The same things were measured in two ways. Each way mixes the same 10 hidden numbers, adds some noise and spreads widely along 5 directions of its own, which tell nothing about the thing.
In the rows, zero is written as 128.
Some things both ways: the first way, then the second way.
[129,  77, 110, 145, 112, 128, 109, 131, 134, 131, 126, 155, 156, 153, 146,
 124, 150]
[132, 144, 157,  92, 120,  95, 106, 144, 108,  99,  87, 119, 142, 129, 176,
 159]

[127, 115, 153, 116, 137, 130, 137, 127, 136, 127,  99, 153,  86, 128, 138,
 132, 111]
[122, 115, 124, 157, 127, 101, 103, 132, 132, 173, 143, 129, 126, 149, 113,
 110]

[132, 145, 127, 152, 115, 129, 112, 120, 115, 127, 143, 136,  91, 100, 115,
 139, 118]
[ 79, 152, 125, 106, 128,  74, 111, 119, 120, 115, 143, 139, 111, 126, 113,
 133]

[137, 100, 126, 132, 110, 113, 151, 115, 116, 123, 162, 123, 155, 136, 156,
 147, 109]
[138, 112, 128, 116, 131, 139, 105, 132, 123, 118, 134, 125, 137, 107, 129,
 141]

[122, 168, 140, 112, 102, 146, 129, 122, 127, 122, 115, 130,  87, 132, 120,
 157, 138]
[113, 141, 130, 126, 143, 128, 153, 156, 114, 161,  98, 155, 101, 148, 123,
 124]

[143, 155, 156, 113, 109, 156, 123, 100,  95, 163, 128, 134,  82, 135, 117,
 141, 123]
[104, 140, 165, 116, 145, 105, 139, 143, 122, 145,  99, 148, 148, 108, 141,
 140]

[115, 108, 104, 133, 117, 149, 130, 127, 121, 109, 127, 113, 139, 143, 147,
 149, 162]
[124, 119, 140, 131, 134, 114, 129, 133, 145, 143, 123, 132, 130, 135, 131,
 149]

[128, 146, 144, 100, 107, 145, 125, 122, 124, 147, 130, 158, 125, 138, 132,
 133,  99]
[144, 116, 132, 159, 149, 120, 127, 146, 131, 157, 112, 153, 142, 136, 130,
 129]

[146,  86, 122, 190, 144, 120, 125, 124, 107, 137, 137, 132, 126, 121, 117,
 122, 141]
[135, 126, 115, 100, 113, 151, 117, 134, 131, 140, 135, 145, 123, 128, 129,
 108]

[119, 146, 112, 136, 113, 139, 110, 156, 126, 105, 142, 125, 121, 112, 136,
 132, 131]
[148, 113, 111, 122, 119, 131, 118, 143, 142, 134, 152, 131, 163, 126, 109,
 125]

[155, 157, 127, 118, 126, 121, 130, 113, 129, 127, 129, 120, 136, 138, 135,
 141, 130]
[144, 125, 152, 112, 139,  93, 150, 161, 119, 118, 111, 151, 144, 140, 152,
 154]

[107, 141, 160, 123, 118, 126, 135, 158, 127, 106, 134, 111,  97, 123, 112,
 135, 119]
[113, 160, 136, 101, 129, 117, 129, 158, 110, 124, 120, 129, 118, 126, 138,
 148]

[129, 130, 141, 124, 125, 129, 124, 131, 123, 116, 144, 130, 120, 126, 144,
 132, 108]
[143, 130, 142, 141, 148, 118, 106, 161, 138, 141, 117, 129, 145, 123, 127,
 139]

[130, 138, 157, 110, 156,  89, 158, 125, 132, 134, 122, 105, 122,  89, 127,
 135,  96]
[110, 129, 140, 122, 149, 139, 120, 140, 126, 164, 117, 130, 126, 125, 130,
 152]

[117, 101, 113, 152, 118, 108, 142, 148, 136, 106, 139, 110, 156, 135, 112,
 129, 140]
[125, 134, 135, 115, 145, 102, 110, 122, 123, 106, 106, 154, 111, 120, 144,
 157]

[145, 165, 144, 107, 133, 142, 135, 126, 121, 137, 114, 130,  97, 111, 143,
 135, 101]
[121, 110, 140, 114, 115,  99, 106, 123, 136, 129, 148, 115, 164, 118, 127,
 133]

[138, 159, 140, 138, 145, 110, 142, 143, 136, 125, 114,  92, 105, 102, 100,
 128, 133]
[105, 122, 141,  94, 145, 106, 111, 121, 126, 116, 136, 139, 123, 113, 127,
 147]

[109, 122,  96, 134,  83, 159, 110, 139, 105, 126, 130, 125, 145, 149, 151,
 150, 173]
[117, 135, 109,  80,  93, 136,  97, 103, 158, 117, 136, 132,  91, 136, 125,
 113]

[128,  92, 158, 136, 118, 131, 147, 105, 107, 120, 152, 133, 146, 183, 150,
 147, 131]
[127, 144, 143, 114, 126,  86, 104, 141, 124, 109, 142, 135,  75, 152, 160,
 142]

[135, 139, 146, 145, 122, 160, 109, 118, 113, 144, 134, 150, 105, 143, 117,
 132, 135]
[119, 131, 138,  94, 127, 118, 113, 136, 118, 115, 130, 130, 112, 127, 147,
 134]

[155,  94, 145, 143, 145, 103, 144, 126, 128, 119, 139, 126, 118, 126, 141,
 122, 104]
[139, 140, 153, 153, 161,  95, 123, 176, 122, 138,  98, 130, 157, 129, 131,
 142]

[149, 137, 117, 131, 108, 124, 123, 137, 134, 132, 123, 129, 115, 122, 124,
 123, 124]
[138,  99, 131, 125, 144, 103,  95, 119, 133, 121, 132, 142, 166, 103, 111,
 120]

[154, 112, 166, 134, 158, 118, 140, 132, 117, 143, 118, 119, 105, 132, 107,
 107, 114]
[150, 101, 142, 146, 156, 132,  86, 131, 160, 156, 132, 148, 142, 104, 115,
 116]

[ 92, 163, 119, 110,  97, 181,  78, 110, 114, 115, 145, 148, 107, 129, 149,
 140, 140]
[131, 121, 156, 113, 127, 149, 119, 160, 135, 158, 137, 122, 147, 103, 134,
 145]

[121, 156, 128, 107, 138, 119, 141, 136, 144, 124, 114, 118, 145, 114, 129,
 118, 105]
[153, 108, 134, 144, 133, 142, 144, 153, 135, 162, 124, 157, 144, 133, 134,
 132]

Other things, the second way, with their names:
<739>: [122, 113, 136,  92, 122, 127, 111, 123, 132, 143, 162, 129, 118, 141, 150,
 157]
<544>: [138, 108, 124, 117, 120, 138,  97, 125, 142, 131, 137, 130, 132, 114, 119,
 127]
<125>: [118, 131, 151,  44,  98, 151, 104, 113, 128,  88, 100, 128, 124,  80, 163,
 154]
<282>: [132, 131, 160, 112, 156, 101, 108, 144, 115, 124,  92, 144, 140, 121, 159,
 153]
<421>: [134, 128, 128, 104, 136, 109, 104, 147, 128, 106, 134, 124, 118, 137, 129,
 143]
<499>: [108, 124, 129, 129, 153, 111, 104, 133, 132, 142, 140, 128, 101, 141, 118,
 139]
<140>: [105, 131, 154, 107, 137, 102,  98, 114, 147, 129, 115, 134, 121, 117, 142,
 146]
<149>: [123,  89, 152, 118, 133, 151, 123, 133, 128, 181, 145, 134, 156, 103, 125,
 125]
<772>: [108, 124, 123, 127, 132, 104, 109, 119, 138, 140, 142, 133, 137, 127, 110,
 123]
<198>: [119, 145, 141,  98, 142, 116,  86, 134, 141, 117, 112, 130, 102, 121, 135,
 123]
<725>: [127, 105, 139, 110, 124, 143, 100, 113, 138, 141, 135, 141, 114, 107, 135,
 140]
<543>: [150, 100, 133, 109, 133, 159, 116, 137, 115, 122, 102, 148, 133,  94, 130,
 127]
<431>: [124, 130, 143, 105, 122, 107, 106, 127, 132, 109, 123, 139, 104, 123, 148,
 148]
<414>: [124, 121, 145, 113, 129, 111, 108, 123, 127, 131, 113, 142, 144, 111, 141,
 144]
<249>: [149,  94, 112, 118, 112, 129, 112, 128, 133, 146, 170, 139, 138, 148, 130,
 116]
<722>: [107, 157, 140,  70,  94,  88, 118, 137, 102,  96, 143, 121, 130, 130, 164,
 148]
<550>: [105, 163, 142, 137, 126,  62, 146, 153,  99, 121,  95, 128, 150, 146, 147,
 166]
<506>: [111, 121, 105,  68, 105, 146,  97, 114, 115, 118, 160, 123,  86, 131, 123,
 122]
<317>: [106, 134, 131, 143, 153,  77,  95, 127, 134, 139, 135, 142, 104, 136, 107,
 131]
<651>: [125, 103, 110, 109, 120, 150, 104, 120, 128, 146, 134, 123, 125, 133, 113,
 101]
<227>: [126,  99, 133, 105, 126, 138,  64, 101, 151, 144, 139, 119, 121, 118, 129,
 118]
<104>: [145, 112, 160, 109, 146, 134, 118, 155, 111, 137, 107, 125, 165, 102, 148,
 154]
<630>: [135, 115, 142, 109, 132, 134, 112, 143, 117, 141, 101, 119, 159, 124, 142,
 124]
<487>: [139, 126, 124, 119, 132, 145, 114, 136, 138, 131,  98, 137, 124, 121, 124,
 128]
<532>: [152, 108, 150, 132, 149, 139,  78, 133, 133, 140, 101, 121, 151,  98, 140,
 149]
<114>: [113, 147, 145, 102, 136, 103, 111, 130, 125, 110,  95, 140, 104, 128, 152,
 158]
<147>: [128, 107, 129, 153, 133, 105, 109, 136, 143, 167, 141, 121, 154, 137, 105,
 131]
<749>: [ 96, 168, 143,  78, 100, 132, 123, 159, 140, 110, 123, 108, 107, 104, 120,
 144]
<118>: [109, 122, 125, 123, 146, 125, 107, 124, 137, 120, 106, 126, 115, 114, 105,
 141]
<555>: [121, 148, 125,  80, 119, 144, 138, 152, 107, 126, 129, 149, 109, 130, 146,
 128]
<410>: [127, 131, 132, 122, 127, 100, 116, 136, 129, 124, 129, 137, 160, 122, 130,
 117]
<683>: [132, 121, 133, 107, 125, 139, 116, 127, 144, 137, 122, 140, 125, 125, 137,
 127]
<298>: [119, 119, 119, 176, 176, 117, 111, 146, 159, 175, 133, 148, 109, 142,  78,
  89]
<169>: [119, 124, 122, 103, 133, 137, 100, 124, 122, 134, 145, 143, 118, 115, 127,
 119]
<321>: [130, 129, 147, 125, 132, 110, 128, 142, 139, 138, 131, 161, 106, 127, 140,
 139]
<221>: [135, 106, 112, 121, 118, 144, 125, 127, 148, 146, 163, 157, 108, 131, 114,
 109]
<242>: [119, 124, 117, 112, 111, 106, 115, 127, 132, 124, 159, 132, 146, 127, 116,
 121]
<806>: [119, 130, 138, 117, 128, 126, 133, 143, 130, 138, 121, 136, 124, 126, 133,
 147]
<287>: [111, 148, 147,  70, 125, 118, 104, 145,  99, 106, 125, 110, 122, 119, 158,
 157]
<610>: [139, 104, 138, 128, 154, 124,  90, 127, 148, 132, 115, 128, 165, 109, 122,
 128]
<103>: [137, 121, 130, 104, 113,  99,  97, 130, 117, 118, 125, 132, 150, 123, 132,
 133]
<383>: [142, 101, 135, 144, 127, 140, 130, 146, 136, 179, 161, 142, 156, 124, 124,
 130]
<776>: [130, 119, 135, 115, 138, 127, 115, 137, 129, 132, 123, 155, 108, 121, 127,
 112]
<608>: [127, 111, 136, 122, 142, 124, 101, 126, 137, 143, 118, 136, 135, 116, 118,
 133]
<557>: [141, 127, 108, 106,  98, 129, 133, 148, 106, 134, 156, 135, 138, 148, 139,
 123]
<406>: [141, 118, 135, 134, 114, 126, 150, 159, 139, 142, 116, 129, 151, 136, 125,
 134]
<173>: [152,  98, 141, 119, 141, 157, 117, 150, 139, 148, 135, 134, 160, 102, 122,
 127]
<750>: [166, 107, 119, 148, 155, 139, 127, 155, 152, 140, 106, 152, 138, 138, 110,
 119]
<508>: [106, 134, 131, 108, 110, 120, 147, 148, 114, 154, 138, 133, 129, 139, 128,
 128]
<687>: [142, 111, 116, 135, 125, 159, 122, 142, 137, 138, 132, 148, 112, 116, 115,
 104]
<726>: [149, 115, 142, 114, 133, 120, 115, 145, 119, 142, 124, 153, 149, 118, 139,
 116]
<50>: [107, 152, 129,  46, 101, 117, 109, 127, 123,  87, 135, 123, 110, 126, 149,
 141]
<422>: [119, 134, 144, 117, 134, 103, 128, 138, 120, 141, 133, 150, 111, 140, 153,
 153]
<168>: [115, 138, 142, 112, 133, 117, 142, 153, 138, 136, 119, 126, 131, 139, 131,
 139]
<670>: [121, 112, 115, 116, 132, 138, 129, 137, 120, 161, 145, 128, 136, 155, 130,
 132]
<52>: [113, 115, 147, 126, 156, 131,  79, 104, 149, 145, 106, 138, 121,  97, 127,
 131]
<634>: [161, 112, 166, 115, 135, 161, 143, 163, 113, 158,  88, 161, 148, 112, 175,
 130]
<798>: [ 93, 164, 140,  73, 122, 106, 100, 127, 129, 114, 126, 123, 103, 131, 148,
 135]
<698>: [127, 123, 140, 120, 133, 114, 118, 144, 126, 133, 126, 127, 142, 127, 135,
 141]
<588>: [100, 137, 160, 101, 121,  94, 114, 124, 103, 133,  92, 120, 133, 127, 167,
 165]
<294>: [137, 114, 135, 109, 114, 115, 117, 131, 129, 136, 150, 142, 153, 126, 144,
 132]
<46>: [120, 114, 147, 113, 161, 130,  62, 125, 143, 140, 124, 112, 113, 112, 126,
 139]
<493>: [136, 131, 144, 107, 124, 142, 116, 145, 143, 131, 104, 137, 127, 105, 130,
 125]
<802>: [144,  85, 113, 109, 107, 153, 101, 122, 136, 157, 174, 131, 135, 121, 106,
 103]
<730>: [137, 109, 147, 122, 143, 120, 102, 137, 150, 146, 155, 138, 139, 117, 128,
 142]
<686>: [108, 125, 110, 103, 119, 108,  94, 110, 136, 121, 147, 117, 119, 140, 114,
 122]
<407>: [114, 134, 135,  96, 105, 128, 148, 159, 113, 141, 143, 112, 166, 125, 130,
 133]
<53>: [131, 121, 143, 132, 156, 116, 110, 138, 144, 126, 106, 141, 149, 106, 118,
 136]
<466>: [143, 114, 126, 102, 109, 131, 107, 124, 127, 122, 128, 144, 134, 118, 140,
 135]
<635>: [113, 129, 138,  93, 112, 116, 114, 133, 121, 108, 153, 132, 129,  98, 126,
 152]
<714>: [149, 113, 115, 113, 113, 142, 115, 136, 125, 115, 101, 127, 158, 113, 121,
 118]

Some of these things the first way, each followed by its name:
[140, 112, 124, 140, 137, 123, 134, 113, 120, 144, 112, 129, 130, 121, 152,
 134, 133] : <227>
[154, 124, 128, 148, 131, 155, 116, 146, 123, 122, 130, 133, 110, 151, 112,
 132, 152] : <750>
[150, 109, 129, 149, 136, 129, 124, 111, 113, 132, 142, 121, 125, 131, 136,
 130, 134] : <173>
[104, 121, 116, 134, 121, 125, 117, 111, 117, 124, 136, 118, 155, 126, 144,
 152, 158] : <739>
[158, 129, 160, 133, 146, 105, 155, 146, 121, 154, 116, 120, 114, 110, 118,
 104,  87] : <410>
[117,  79, 115, 165, 107, 125, 106, 125, 118, 123, 149, 159, 143, 139, 135,
 133, 140] : <557>
[126, 145, 127, 122, 125, 124, 122, 116, 131, 130, 116, 133, 106, 108, 136,
 138, 121] : <508>
[139, 132, 133, 129, 133, 122, 128, 124, 122, 136, 125, 124, 111, 103, 143,
 131, 112] : <407>
[172, 141, 127, 168, 153, 133, 133, 109, 102, 130, 154, 120, 107, 104, 128,
 138, 107] : <53>
[117, 102, 129, 138, 121, 132, 123, 174, 143, 123,  97, 122, 107, 131, 110,
 120, 160] : <686>
[142, 149, 136, 113, 116, 134, 125, 114, 119, 137, 131, 135, 106, 124, 138,
 150, 120] : <608>
[136, 142, 122, 169, 117, 117, 138,  99,  96, 130, 166, 124, 130,  98, 146,
 153, 104] : <169>
[116, 137, 118, 114,  99, 162, 113, 136, 118, 126, 121, 115, 120, 146, 143,
 144, 165] : <168>
[127, 125, 146, 128, 127, 133, 123, 122, 127, 129, 132, 135, 109, 131, 126,
 141, 132] : <499>
[127, 138, 168,  96,  95, 146, 121, 149, 116, 150, 117, 127, 105, 164, 122,
 122, 135] : <198>
[110, 143, 140, 134, 136, 116, 147, 125, 125, 113, 126, 111, 132, 118, 122,
 138, 123] : <422>
[106, 132, 136, 116, 115, 130, 136, 162, 147, 101, 119, 136, 104, 116, 121,
 135, 112] : <550>
[125, 136, 124, 131, 109, 146, 106, 144, 123, 135, 129, 143, 114, 122, 123,
 119, 124] : <242>
[147,  89, 124, 151, 160,  74, 149, 140, 148, 127, 116, 120, 156, 111, 117,
 106, 113] : <466>
[112, 121, 118, 122,  92, 148,  78, 155, 147, 121, 110, 170, 100, 148, 111,
 119, 156] : <103>
[104, 147, 146, 100, 113, 171, 103, 153, 127, 149,  93, 135,  99, 145,  99,
 113, 155] : <140>
[133, 160, 116, 160, 126, 151, 117, 123, 127, 118, 125, 131, 106, 124, 115,
 127, 135] : <776>
[130,  77, 100, 163,  92, 115, 115, 112, 116, 121, 132, 129, 138, 158, 142,
 137, 172] : <726>
[148, 125, 134, 127, 119,  97, 127, 128, 117, 155, 137, 116, 155, 123, 135,
 127, 126] : <50>
[114,  95, 127, 155, 107, 124, 116, 132, 113, 123, 139, 136, 131, 139, 132,
 130, 144] : <722>
[140, 139, 134, 152, 132, 143, 139, 134, 121, 115, 118, 109,  80, 116, 126,
 132, 131] : <298>
[129,  56, 143, 141, 122, 132, 126, 124, 116, 127, 141, 146, 125, 164, 136,
 139, 144] : <532>
[128, 155, 154, 132, 117, 119, 126, 128, 115, 147, 140, 129, 123, 119, 110,
 127, 110] : <555>
[115, 139, 131, 136, 101, 140, 113, 131, 126, 121, 132, 139, 110, 132, 124,
 154, 149] : <506>
[148, 149, 135, 162, 165, 125, 142, 121, 117, 128, 131, 116, 120, 104, 113,
 123, 107] : <221>
[136, 137, 138, 123, 140, 121, 147, 101, 119, 134, 134, 124, 135, 120, 136,
 142, 106] : <725>
[111, 128, 162, 137, 132, 127, 130, 173, 122, 138,  99, 102, 100, 122,  95,
 109, 147] : <798>
[128, 125, 138, 165, 166, 142, 129, 148, 137, 106, 115, 124, 108, 129,  93,
 114, 137] : <431>
[121, 138, 146, 123, 124, 170, 103, 114, 123, 142, 108, 176,  77, 133, 117,
 150, 137] : <588>
[118, 134, 136, 118, 103, 140, 119, 116, 114, 121, 137, 125, 113, 138, 157,
 157, 145] : <46>
